The same things were measured in two ways. Each way mixes the same 9 hidden numbers, adds some noise and spreads widely along 5 directions of its own, which tell nothing about the thing.
(in the rows, 128 means zero)
Some things both ways: the first way, then the second way.
[113 122 123 137 139 117 127 120 121 132 143 124 143 118 134 148 137 122
 129 140 140]
[128 131 115 127 133 118 135 133 110 126 138 133 139 150 118 103 115 117
 131 124 141 130 105 136 129 125]

[125 134 125 140 139 120 144 116 118 130 141 119 146 107 139 157 122 119
 119 119 149]
[115 133  97 112 132 109 155 137 126 143 130 119 120 138 131 120 133 130
 133  90 143 133  95 115 127 126]

[129 147 141 122 132 148 123 145 125 127 110 117 138 119 137 110 108 115
 119 141 108]
[129 147 134 114 128 141 149 131 130 131 126 126 138 124 142 142 133 112
 123 120 123 137 129 122 146 119]

[ 87 130 135 150 132 101  97 151 110 133 151 151 126 146 132 101 143 122
 135 154 116]
[117  94 109 142 150 113 135 170 148 168 104 120  97  88 131 134 131 151
 129 136 135 134 103 140 121 102]

[ 96  91 131 132 125 145 140 145 106 139 141 154 148 203 134 120 141 155
 211 144 103]
[124  85 137 119 107  89 109 123 116 140 118 131 109  77 109 128 117 120
 136 128 128 130 124 150 140 130]

[115 115 119 140 125 143 138 108 107 123 132 123 125 113 141 160 134 117
 126 132 158]
[143 146  89 109 137 122 164 136 107 152 132 122 123 118 115  96 122 121
 153  95 144 138 138 111 132 126]

[132 114 126 107 123 116 132 144 127 126 126 141 140 136 134 118 136 142
 126 135  79]
[119 138 150 137 133 140 151 136 127 144 129 123 131 152 134  99 140 142
 116 135 143 129 128 135 129 135]

[151 157 147 124 141 155 115 146 112 138  99 134 133 103 127 114 104 118
 111 129  89]
[144 146 129 114 117 138 114 112 131 136 125 141 140 120 124 138 138  94
 133 132 123  94 133 124 141 125]

[ 79 121 102 161 104 104 105 133 110 112 137 171  72 113 136 168 164  92
 120 134 246]
[114 140 125 161 125 143 144 160 162 153 117 137 137 133 125 135 153 162
 119 154 150 126 125 124 129 110]

[112 134 149 112 131 137 137 153  85 130 158 123 138 141 149  90 118 138
 130 144  94]
[145 135 138 106 126  81 131 104 101 145 149 146 123 117 116 114 114  94
 131 138  97 132 135 125 151 104]

[146 151 135 102 138 115  99 135 106 135 142 110 140  74 138  90 106 117
  47 150  71]
[132 118  92 112 136 108 170 120 140 159 141  84  88 123 144 106 117 123
 120  79 146 155 134 119 125 118]

[ 89 122 125 173 138 136  90  87 113 123 117 126 128 122 153 131 144 102
 122 145 148]
[157 155 116 135 132 175 151 124 123 125 132 117 151 163 140  95 120 127
 141 118 157 118 140 109 121 146]

[122 118 132 136 135 122 111 137 121 143 121 167 155 158 148 113 129 143
 157 123 117]
[123  98 148 145 117 145  87 139 146 107  95 111 159 176 125 128 155 135
 113 101 140 117 138 151  84 128]

[157 124 114 108 134 131 131 118 129 128 111 136 154 144 136 119 138 147
 130 122  65]
[113  96 129  98 143 117 105 109 111 139 115  91 107 121 128  97 135 144
 127  82 153 128 133 130 107 143]

[118  89  76 124 100 108 129 123 132 137 151 162 111  98 131 172 159 131
  96 134 252]
[121 122 124 128 125 115 153 159 130 129 123 128 137 142 119 118 129 125
 123 108 134 149 120 147 121 119]

[113 162 160 139 146  98 118 163 135 112 129 110 144 120 133 109 107 107
 129 138  60]
[130 131 106 111 131 123 148 100  87 152 141 114 110 105 147 104 105 120
 153 121 149 132 115 105 160 143]

[128 135 131 140 123 119  98 163 135 138 136 132 134  92 127  94 110 133
  95 152 121]
[153 126  99 140 115 160 157 132 143 154 118  88 121 118 158 140 123  94
 139  99 149 136 142 131 138 123]

[125 156 127 136 122  82  85 170 163 118 115 145 119  90 130 117 113 100
  90 139 144]
[125 121 131 135 131 146 124 141 129 120 114 126 143 123 145 137 126 136
 126 134 136 137 113 126 132 119]

[142 149 113  88 130 160 120 119  93 144 124 126 120 103 130 119 124 103
  69 147 149]
[132 109 122  92 151  85 117 134 111 127 122 115 132 127 102 108 129 101
 124  81 103 156 156 151 111  91]

[158 176 114 103 139 134 106 138 143 132 100 122 124  84 117 138 115  89
  81 139 152]
[125 100 106  92 164 109  78 143 101 104 103 114 151 117 100 120 125 109
 138  84 118 144 131 147 107  89]

[112 143 137 159 130 138 147 151 123 117 121 133 123 139 127 150 129 119
 170 122 148]
[109 126 126 137 111 138 107 117 136 137 122 116 138 135 138 146 144 115
 120 125 148 114 121 134 140 115]

[155 133  83  96 110 148 109 117 133 118 110 113 118 129 119 119 121 113
 100 156  90]
[115  98 161 130 127 103 121 126 141 124 121 128 118 110 144 135 121 146
 104 151 119 142 115 130 133 120]

[143 148 117 147 121 113 122 133 137 113 111 125 126 104 129 136 106 106
  98 112  96]
[136 120 149 136 135 123 117 120 107 141 117 133 139 147 142 108 135 136
 140 135 114 119 133 122 119 126]

[147 122 136 115 135  77 110 156 148 132 134 153 157  91 149 124 117 147
 104 117 119]
[123 158 106 110 107 138 172 127 132 131 141 141 119 121 140 131 126 137
 140 119 158 109  78  92 151 168]

[116 152 128 144 120 149 111 144 105 120 124 125 107 116 133 107 121 109
 113 146 136]
[136 141 119 150 120 163 143 126 151 156 118 100 137 139 155 143 148 117
 121 120 140 129 157 118 131 108]

[153 103 105 104 111 120 128 142 129 127 146 149 157 150 157  95 127 182
 143 123 116]
[127 120 122 109 128 118 132 135 128 136 107 130 127 115 137 141 142 141
 142 103 121 130 119 105 119 131]

Other things, the second way, with their names:
(111): [116 141 152 140 126 139 149 126 140 149 133 132 124 142 147 116 139 147
 110 153 139 117 116 118 138 136]
(232): [155 145 118 156 122 143 128 124 135 125 138 114 163 196 104  82 129 108
 117 115 146 125 169 144 103 109]
(8): [117 153 113 118 124 144 135 118 126 146 129 123 133 134 131 124 146 132
 130 117 152 111 129 107 140 130]
(16): [154 162 106 141  96 171 167 129 122 164 124 132 139 139 145 128 135  99
 162 123 151 101 125 111 149 152]
(177): [123 126 135 140 108 162 133 133 139 126 109 110 147 137 140 132 141 131
 127 113 152 132 143 130 126 136]
(394): [137 119 120 104 110  77 129 108  93 132 134 149 124 115 110 114 116 124
 154 117 117 124 111 114 136 139]
(388): [146 113 138 111 150  84 123 125  93 143 131 153 117 111 114  96 116 131
 144 139  97 120 117 123 123 123]
(106): [110  87 116 128 122 112  86 114 134  98 113 105 140 120 140 151 120 147
 120 117 143 144 111 122 122 109]
(524): [117 149 145 124 140 121 136 125 125 143 143 143 133 139 126 112 130 120
 109 153 124 120 113 133 146 113]
(429): [115 155 135 100 139 121 145 153 122 126 128 159 144 110 120 145 133 115
 128 138 109 132 108 122 154 113]
(343): [127 114 126  95 144 118 134 133  97 118 113 118 132 105 118 105 121 139
 145  94 127 154 142 117 124 137]
(320): [130 113  95 129 120 141 130 132 139 141 114  82 125 116 133 135 129 114
 132  87 160 149 150 133 124 108]
(650): [113 160 120 162 122 166 153 160 164 145 121 131 154 182 135 130 161 141
 115 130 158 111 107 128 120 123]
(616): [119 112 111  92 129  81 106 102  94 116 141 115 127 139 119 108 111  98
 131  87 132 134 103 136 129 123]
(455): [127 143 116 130 140 151 135 153 142 154 117 121 133 118 130 138 139  99
 124 126 136 125 128 142 141  99]
(147): [130 176 141 148 147 181 135 149 123 155 117 141 168 160 118 106 159 121
 133 149 140 110 158 132 135 112]
(588): [113 117 106 130 122 131 120 121 122 159 113  81 127 142 142 129 148 109
 134  77 149 138 150 141 122 108]
(294): [152 138  84 156 114 196 173 138 141 157 112  88 130 143 164 115 131 140
 158  95 182 123 135 102 119 159]
(56): [138 143 108 118 129 163 143 139 147 108 119 116 149 132 152 152 126 125
 124 112 138 137 119 107 133 121]
(191): [179 133 122 130 136 134 116 115  81 114 131 146 159 136 114  85  97 107
 165 140 116 120 144 117 125 131]
(211): [125  73 133 145  98 120  89  89 130 117 126  74 120 131 144 124 104 109
 110 114 162 139 134 155 126 125]
(375): [172 133 121 135 134 122 118 111 115 138 135 141 138 127 137 127 107  92
 146 155 104 107 125 118 137 103]
(491): [ 99 161 120 160 120 134 179 167 201 148 140 142 126 147 137 159 155 147
  79 158 147 129  97 119 140  98]
(92): [113 122 138 102 108  92 135 130 124 127 121 149 129  93 135 164 131 116
 129 127 103 137 100 123 152 121]
(79): [115 103 120 118 111 101 158 135 135 134 127 123  99  97 148 138 115 146
 130 115 141 145  86 116 141 146]
(517): [116 108 124 155 109 118 125 160 188 129 113 126 132 154 131 167 150 126
  96 122 133 120 101 147 104 100]
(269): [113 120 142 117 132 132 109 142 120 102 117 137 153 133 120 126 127 132
 120 131 136 127 108 138 126 131]
(475): [133 110 145 111 146 106 135 145  94 120 120 140 135 126 108  89 116 137
 137 119 112 146 131 138 116 131]
(487): [104 113 132 117 136 119 152 166 145 146 111 130 106  91 151 159 133 133
 116 129 127 137  77 135 140 125]
(198): [118 138 130  99 124  99 121 115 138 106 143 146 133 132 108 129 126 125
 107 124 127 118 105 119 131 125]
(260): [141 108 135 122 144 109 126 138 129 148 116 120 120 129 120 111 135 126
 124 110 112 130 143 140 106 113]
(545): [ 97 125 141 155  98 135 135 123 156 153 127 112 124 152 144 130 152 153
 105 132 163 122 127 130 131 131]
(386): [116 150 117 127 129 135 153 151 143 152 115 136 138 140 151 156 160 131
 134 113 123 121 102 110 133 117]
(286): [107  89 139 113  97  99  75  74 152 114 128 102 110 124 135 148 136 138
  99 110 145 107 120 120 115 135]
(298): [129 117 150 130 126 134 104 123 116 119 108 125 154 155 150 138 136 109
 131 117 112 120 120 140 119 122]
(664): [119 108 140 129 127 140 108 144 119 117  97 110 155 151 122 120 150 130
 132  89 136 140 147 147 103 127]
(353): [113 139 183 155 127 161 131 155 153 119 112 138 166 181 162 147 152 122
  90 153 116 123 106 152 126 118]
(182): [152 160 106 129 138 119 143 115 120 147 156 139 131 156 113  89 120 113
 132 138 135 108 129 115 135 113]
(422): [148 161 121 114 117 142 142 120 139 135 135 150 133 115 119 134 129 108
 134 142 130 101 122 110 147 134]
(130): [135 130 135 102 119 121 143 128 121 116 120 137 135 124 129 124 128 130
 135 102 122 133 119 113 125 148]
(673): [143 131 117 116 144 129 120 136 117  98 123 145 155 123 118 126 117 131
 139 130 120 133 117 113 125 117]
(76): [138 146 136 117 149 156 113 126 104 122 120 138 155 127 145 129 124 113
 140 144 123 113 116 117 140 123]
(125): [147 129 168 120 121 111 110 120 107  76 140 168 170 151 124 121 101 104
 117 161  93 128 109 135 134 127]
(604): [112 101 145 111 137 105  99 144 157  89 106 132 146 125 133 167 138 141
  96 121 102 150 115 128 110  97]
(595): [136 135 116 147 121 148 136 112 144 157 129 115 118 151 162 129 137 131
 128 129 149  93 101 110 127 134]
(518): [137 124 120 103 123  95 140 124 106 133 137 139 118 109 108 110 112 113
 141 114 123 133 118 126 135 130]
(31): [127 163 120 119 141 163 185 167 129 149 121 132 132 112 119 105 136 141
 135 126 153 138 135 112 144 142]
(9): [132 141 115 117 132 142 138 116 137 131 145 110 125 129 133 116 113 100
 111 126 152 122 116 132 145 124]
(364): [114 102 134 132 143 115 105 146 144  87 126 116 149 162 119 113 114 130
  90 118 141 145 104 158 104 111]
(350): [140 120 149 143 134 147 130 132 141 119 128 102 150 164 132 105 123 114
 100 119 136 150 164 155 112 114]
(100): [120 137 113 105 121  82 171 140 136 157 136 153  99 100 127 134 133 146
 136 128 116 125  93  99 141 130]
(71): [132 130 152 121 163 135 117 140  95 137 104 135 154 135 137 110 142 136
 144 131  99 139 148 124 117 107]
(405): [132 115 141 134  96 119 129 103 127 106 133 115 143 147 168 149 109 100
 118 124 122 139 109 129 143 130]
(10): [131 123 158 116 125 110 122 103 107 148 135 124 120 122 111  87 131 122
 123 128 128 125 168 139 132 132]
(77): [125 105 135 147 125 124 138 123 108 144 128  98 123 154 132  75 118 135
 127 111 158 144 145 150 116 138]
(693): [126  77  94 109 130 104 135 136 115 160 106  85  89  99 140 113 123 133
 154  64 151 141 111 135 109 145]
(195): [162 113 110 119  94 101 149 100 124 160 141 126  93  91 134 129 103  93
 149 125 128 108 115 125 148 144]
(655): [128 118 114 137 104 131 124 129 144 142 122 119 121 120 117 130 133 122
 127 120 160 114 126 138 131 130]
(219): [138 109 147 120 107 123 108  94 117 158 118 116 108 115 132 118 136 117
 140 116 133 100 140 129 127 149]
(222): [128 158 138 138 137 145 163 140 150 151 134 132 132 146 162 140 140 122
 108 146 120 128 115 111 144 108]
(240): [144 134 145 147 145 137 140 160 119 142 119 151 150 134 131 118 122 118
 134 160 110 132 123 139 133 109]

Some of these things the first way, each followed by its name:
[101  98 122 123 134 151 136 107  88 142 152 135 150 171 150 122 148 147
 162 147 134] : (518)
[147 103  96 137 102 109 118 147 133 117 165 131 133 101 141  98 135 182
 114 142 132] : (375)
[132 115  96 108 120 165 114 116 117 133 118 135 131 163 132 117 139 134
 152 155 133] : (177)
[147 139 107 125 116 110 126 157 165  97 125 117 138 134 135 132 111 137
 163 132 116] : (106)
[130 135 132 116 137 130 118 122 111 129 117 138 132 104 151 138 129 115
 108 126 147] : (198)
[112 130 116 171 146 163 118  80  85 132 141 104 146 156 139 113 142 134
 151 146  89] : (595)
[122 146 158 162 142 104 112 158 123 143 128 147 139  88 132 137  92 110
 110 114 128] : (517)
[129 147 116 120 121  79  82 179 149 129 140 152 121 104 116 100 124 120
  95 154 126] : (211)
[120 114 125 133 120 124 111 146 145 115 133 128 152 131 162  92 128 159
 150 146 142] : (56)
[135 129 126  92 135 134 116 151 118 146 128 152 157 172 140  93 124 144
 153 141  99] : (664)
[114 149 127 129 135 139 117 128  96 123 126 139 112 125 139 130 143 106
 122 134 159] : (8)
[129 103 117 138 124 132 115 130 103 148 152 141 146 125 133 106 123 157
 122 143 104] : (195)
[123 116 112 116 110 130 131 136 104 118 146 133 103  91 137 151 137 126
 107 140 178] : (491)
[137 122 114 132 126 131 113 137 114 148 140 146 134 110 126 126 123 138
 113 137 145] : (16)
[106 141 137 117 147 119  92 142 126 140 118 150 142 149 139 106 138 111
 137 153 128] : (269)
[135 103 106 103 117 123 113 148 109 141 148 168 128 139 130 119 149 160
 144 145 146] : (655)
[136 130 133 116 128 134 146 139 118 119 123 121 128 111 129 135 132 129
 119 132  97] : (524)
[162 139 108  97 129 136 103 116 131 140 104 132 143 103 138 122 105 112
  79 132 111] : (130)
[116 157 155 141 154 118 111 139 106 138 124 135 132 103 132 140 112  94
 116 129 118] : (650)
[ 98 106  98 161 128 110 111 104 114 148 153 159 139 142 138 133 160 131
 118 133 184] : (693)
[148 138 120 119 124 157 130 129 143 112 101 105 146 135 146 119  99 125
 144 133 102] : (604)
[125 144 158 113 142 162 138 151 101 122 107 126 132 152 131 117 123 122
 165 140  64] : (147)
[114 140 154 102 141 121 122 168  90 131 146 146 141 172 140  90 120 134
 165 140  60] : (545)
[ 93 110 147 131 120 126 131 145  95 125 122 165 118 154 149 118 148 126
 140 127 112] : (10)
[116 107 110 153 120  85  79 137 134 131 149 160 138 115 149 101 141 149
 114 143 147] : (294)
[124 115 121 110 111  76 100 184 142 131 160 158 134 111 136  84 132 156
 100 150 127] : (240)
[128 106 105 130 112  83 113 145 152 129 145 150 142 112 139 131 126 138
 107 130 147] : (79)
[164 134 109  95 117 150 149 149 136 131 121 122 143 126 125 133  99 132
 129 130 123] : (92)
[124 124 134 135 133 136 127 143 141 117 125 120 160 162 146  91 138 163
 174 145  83] : (76)
[136 123 111 144 116 128 119 117 120 131 112 142 118  93 132 141 125 112
  78 120 134] : (260)
